There are 3 ways to turn a row about zero (a turn may also mirror it). The second row of each pair is the first, turned, with some noise. The first 27 pairs use one turn. New pairs use 2 turns, one after the other, and a turn may come again.
Known pairs, each followed by its turns in order:
[-1.31  0.72  0.41  2.27  3.93 -0.50 -1.31  0.26]
[ 1.07 -2.54  2.35 -2.88 -0.67  0.60  1.53 -0.68]  (1)

[-1.41  0.99 -0.77  2.42  0.39  0.38  0.81  0.65]
[ 2.17  1.50 -1.23 -0.30  0.93 -0.92  0.83 -0.57]  (2)

[ 1.87 -2.54 -4.05  2.44  0.31  1.00  0.52  2.30]
[ 2.82 -0.77  0.49  2.63 -1.25  1.50  1.67  4.21]  (1)

[-1.00 -2.32  3.71 -0.52 -2.96  3.97 -0.41  1.45]
[ 0.10  1.35  4.02  1.03  0.44  1.24 -4.76  1.80]  (0)

[ 3.44 -1.73 -3.51  1.00  3.63 -2.28 -2.76 -3.83]
[ 3.54 -1.61  4.15 -0.77 -3.09 -1.29 -4.10  2.43]  (2)

[-2.75  0.24 -2.55  3.53  1.83  2.22 -0.42  0.37]
[-0.19  4.18 -0.98  0.22  3.06 -0.27  2.51  1.51]  (0)

[ 2.84 -2.36  0.90 -2.68  0.61  2.97 -2.37 -1.71]
[-1.77 -2.64  1.40  1.13 -2.75  1.67  0.39  4.03]  (2)

[-0.76 -2.49  0.31 -3.97 -1.76  2.54  0.98 -0.98]
[ 0.10  0.18 -3.52  1.59 -0.71 -2.06 -3.67 -0.16]  (1)

[ 0.19  3.99 -3.46 -2.43 -0.97 -1.71  3.04  3.45]
[-1.55  0.50  1.74 -4.02  5.55 -1.11  0.83 -1.59]  (2)

[ 2.85  3.43 -0.78  1.11 -2.80 -1.18 -3.11  2.11]
[-0.41  5.22  3.07  0.28 -0.27  2.42  0.99  0.43]  (1)

[ 1.93  3.70  3.54  2.51 -2.61  3.35 -1.13  1.54]
[ 1.01 -1.82 -2.39  4.88  4.08  0.92  2.37  1.16]  (2)

[ 3.28 -3.85 -3.90 -0.74  2.32 -3.77  2.61  1.31]
[-0.39  2.48  2.38 -4.72  0.04  0.89 -5.39  2.21]  (2)

[-3.77 -2.22 -4.02  2.59  0.96  1.18  1.51 -3.78]
[ 4.40 -2.62 -3.58 -0.78  0.18 -2.62  3.80  0.36]  (1)

[ 2.10 -0.33 -3.06 -2.41 -3.48  2.69  2.13  3.83]
[ 0.06  2.14 -1.49  6.23 -2.56  1.74 -1.14  1.24]  (1)

[-3.00  0.90  2.91  1.63  3.52  1.18 -3.02  1.30]
[ 3.23  1.71 -0.43 -2.24  3.67  3.46 -0.51  0.83]  (0)

[-2.75 -3.25 -0.92  2.54 -2.26 -3.99  1.65  3.91]
[ 0.48  2.61  5.31 -1.00  0.23 -2.77  2.19 -4.05]  (0)

[-3.27  2.99  3.11  2.99  2.22 -2.73 -2.73  2.73]
[ 3.58  2.58  1.29  3.54  1.34  1.77  1.15 -5.09]  (2)

[ 2.86  2.22  2.73  0.63  1.16  0.76 -3.38 -2.93]
[ 3.10 -3.55 -2.66  1.88  1.22  1.98 -1.03  2.23]  (0)

[ 2.96 -0.01  3.46  0.87  3.54  0.63 -2.31  1.46]
[-2.08 -1.14  2.91 -3.48 -1.74  2.42 -2.05  1.71]  (1)

[ 1.56  3.80  3.43 -0.79  3.36  2.73  2.32 -1.84]
[ 1.70 -0.57 -5.25 -1.92 -0.12 -0.34 -3.79  2.47]  (0)

[ 3.67 -2.29  0.87  1.91 -0.62  0.97 -0.79 -1.85]
[-1.02  0.92 -0.97 -1.85  0.28  0.02 -0.16  4.72]  (1)

[-3.13 -3.47 -2.19  1.94  3.88  2.12 -2.14 -1.34]
[ 3.76  2.01  0.38 -1.63 -5.61  0.57  1.96  1.29]  (2)

[-3.79  0.49 -3.47  1.23 -0.81  2.93 -3.31 -0.95]
[-2.59  1.84  1.31  0.82  3.15  1.95  2.96  3.63]  (0)

[-2.59  0.47 -1.50  2.91 -2.13  3.24 -3.79  3.21]
[ 4.17 -1.43 -2.82 -0.89  0.65  3.20  4.20 -0.69]  (2)

[-2.71  3.97 -3.72  3.36  1.96  2.74 -3.44  2.26]
[ 4.43  0.99  2.55 -1.51 -5.05  1.68  3.80 -2.38]  (1)

[-3.25  0.30 -3.26  2.31 -2.33  0.13  1.00 -3.53]
[-3.58 -0.25  0.43  0.94  3.60 -3.40  2.35  1.66]  (0)

[-2.88 -3.14 -0.26 -0.61 -3.05 -2.88 -0.47 -2.99]
[-3.04 -2.94  3.46  0.53  2.99 -1.01  0.43 -2.24]  (0)

New pairs, each followed by its turns in order:
[ 0.30 -0.19  3.63  0.31 -1.64  3.34  1.84  0.38]
[ 3.05  2.50 -1.30 -3.01  1.38 -1.11  1.28 -0.49]  (2) (2)

[-0.02  0.10  2.17 -1.64 -0.26 -0.77 -0.37  2.88]
[ 0.01 -1.37 -1.48 -1.80 -2.48 -1.01  1.01 -1.28]  (2) (1)

[ 2.67  3.24 -1.89 -0.37 -2.69  2.63  2.84  0.91]
[ 2.36 -0.27 -3.34 -1.81  2.36 -3.14  2.88 -0.08]  (1) (2)

[-3.71 -2.31  1.61 -0.30  2.66 -3.26 -1.78  1.61]
[-2.75 -0.18  2.36  2.38 -2.61 -2.83  1.46  2.68]  (0) (2)

[ 4.01  2.60 -3.50 -0.59 -1.70  2.68 -1.54 -2.38]
[ 2.38  2.15 -4.70 -3.57  2.31  2.09 -0.03 -0.57]  (0) (2)

[ 2.48 -0.07 -3.82  0.64 -0.35  1.53  1.23  0.14]
[-0.29  0.64 -0.50  2.61 -3.03  1.30  2.32  1.50]  (1) (1)

[-3.98 -0.72  2.75 -4.04 -2.82  0.11  0.22  0.12]
[-0.20 -0.56  1.30 -1.92 -0.99 -2.85 -5.60 -1.61]  (0) (1)

[ 0.78  3.37  2.65 -1.54 -3.28 -0.06  3.28  2.05]
[ 1.27 -0.23 -0.12 -2.08 -0.46 -3.69  4.22 -3.01]  (1) (1)

[-2.31 -2.05 -1.75 -2.20 -1.00 -0.70 -1.81 -1.31]
[-1.29  1.43  0.00 -1.71  3.12  0.37 -2.58  0.08]  (0) (0)

[ 1.19 -3.78 -3.16 -2.07 -2.00 -3.81  3.62  0.61]
[-2.52 -2.29  1.65 -2.65  0.22  5.86  1.28  1.27]  (2) (0)

[ 3.82 -3.87 -0.20  0.22  0.15 -0.05  1.47  1.96]
[ 1.08 -0.82  1.46 -0.47  0.97  3.32  4.42  0.05]  (2) (2)

[-1.99  0.81  2.01  1.02  0.70  1.59  3.35 -0.92]
[-3.38 -0.36  1.62 -0.24  1.63 -1.91  0.75 -2.29]  (1) (0)

[-2.75  3.10  3.56  3.25  2.60 -2.67 -3.10  0.59]
[-2.79  1.68  4.41  0.23  0.59  0.41 -1.60  5.63]  (0) (2)

[ 2.38 -2.92 -2.92 -1.66  2.47  3.56  1.31  0.05]
[ 1.90 -1.76 -1.82 -3.15  0.87  3.73  0.68  3.32]  (1) (2)

[-1.85 -0.82  2.73  2.60 -3.39 -1.59 -3.86  1.88]
[-1.47  2.33  0.43  5.47  0.29  1.41 -1.49  2.71]  (0) (2)

[-2.87 -3.20  0.89  2.96  0.43 -1.92 -3.39  3.23]
[-1.41  1.37  1.53  5.46  0.51 -3.12  0.49  3.12]  (0) (2)

[ 3.10  0.38  0.38  3.88  0.49  0.57 -0.25 -0.05]
[ 2.23  0.33 -1.48  2.28 -1.55 -2.22  2.65 -0.45]  (0) (0)

[-1.43  2.03  1.85 -2.73  1.32 -0.72 -0.18  3.61]
[-1.07  2.55 -2.22  1.19 -0.92  0.95 -4.09 -0.84]  (0) (1)

[ 2.55 -2.29 -2.15 -0.80 -0.51 -0.06  0.45 -1.71]
[ 1.46  1.16  2.18  1.44 -0.16 -0.76 -3.19  0.14]  (2) (1)

[-3.37 -1.50 -3.95  0.86 -0.78 -2.87  2.40 -0.21]
[-1.37 -2.89 -1.52 -0.20  3.35 -1.62  0.92 -4.09]  (0) (1)

[-2.12  3.91 -0.18  1.97  0.83 -2.08 -3.73 -2.57]
[-0.08 -1.17 -0.88  2.72 -1.12 -1.62 -5.73  1.86]  (2) (2)

[ 0.22  1.87 -3.85  3.17  3.06 -0.91  1.01 -2.52]
[-1.63 -2.77 -4.28  3.02 -1.07  1.79 -0.54  1.85]  (1) (1)

[ 0.33 -1.61  0.79  3.10 -2.61  3.00 -2.87 -2.07]
[ 1.98  0.82 -0.34  3.24 -0.40  0.49  1.33  4.83]  (2) (1)

[ 2.86  1.30  1.58 -2.07 -3.12  0.11  1.86  3.15]
[ 1.73  3.72  1.57 -0.80 -3.01  0.22  3.25 -0.07]  (2) (2)

[ 2.57 -3.58 -0.77  2.94 -3.40 -2.09  2.58 -1.96]
[-0.85 -0.66  1.76 -2.89  4.40 -2.41  3.80  1.48]  (0) (1)

[-3.79 -0.83 -2.91  3.22  0.28  3.91  2.31  0.99]
[-0.65  0.91 -2.20  4.52  1.77  4.86  0.68 -1.65]  (2) (1)

[ 3.14  3.45  1.62  0.22  4.01 -0.97 -3.51 -0.51]
[-2.21 -0.62 -0.31 -1.69 -0.64  3.70 -4.74  3.08]  (1) (0)

[-4.01  0.04 -0.54 -3.04 -2.50  1.26 -3.67  1.66]
[-2.68 -1.96  0.45  0.33 -4.27 -2.16 -3.50 -1.99]  (0) (1)

[ 1.19  2.14  0.21  1.03 -3.05 -2.32 -0.55  0.26]
[ 2.48 -1.92 -0.41 -2.80  0.85  0.57 -0.59  1.89]  (2) (1)

[-2.04  0.61  0.12 -2.96  0.02 -0.93 -1.74 -1.42]
[-1.28 -1.72  1.45  0.27  1.92 -1.33 -2.25 -0.54]  (2) (0)

[ 0.67  2.85 -3.38  1.61 -1.47 -1.14  3.88 -2.73]
[ 0.25 -3.38 -3.34  2.07 -0.89  1.80  4.26 -0.34]  (1) (1)

[ 2.94  1.47  1.68 -0.14  0.56 -3.99 -3.97 -0.86]
[ 2.25 -0.78 -1.72  4.47 -3.13  2.23 -1.32  1.75]  (2) (2)

[ 0.95  1.86 -0.42 -2.05 -0.75  1.59 -0.17 -0.60]
[ 1.45  2.11 -1.34 -0.62 -0.98  0.63  1.14 -1.02]  (1) (1)

[-2.60 -1.02  0.37 -3.00 -0.93  0.71  1.47  3.71]
[-1.59  2.49 -0.48 -0.95 -0.73 -1.56 -2.97 -3.54]  (0) (1)

[-1.33  1.28 -0.86 -0.35  4.05 -0.53  0.34  1.88]
[ 2.06 -2.05 -1.77 -2.01 -0.82 -1.37 -2.29  1.64]  (2) (0)

[ 3.00  2.56 -0.66  3.09  0.05 -1.26 -2.23  1.99]
[ 1.22  0.67 -0.60  2.37 -3.70 -3.69 -0.56 -0.27]  (0) (0)

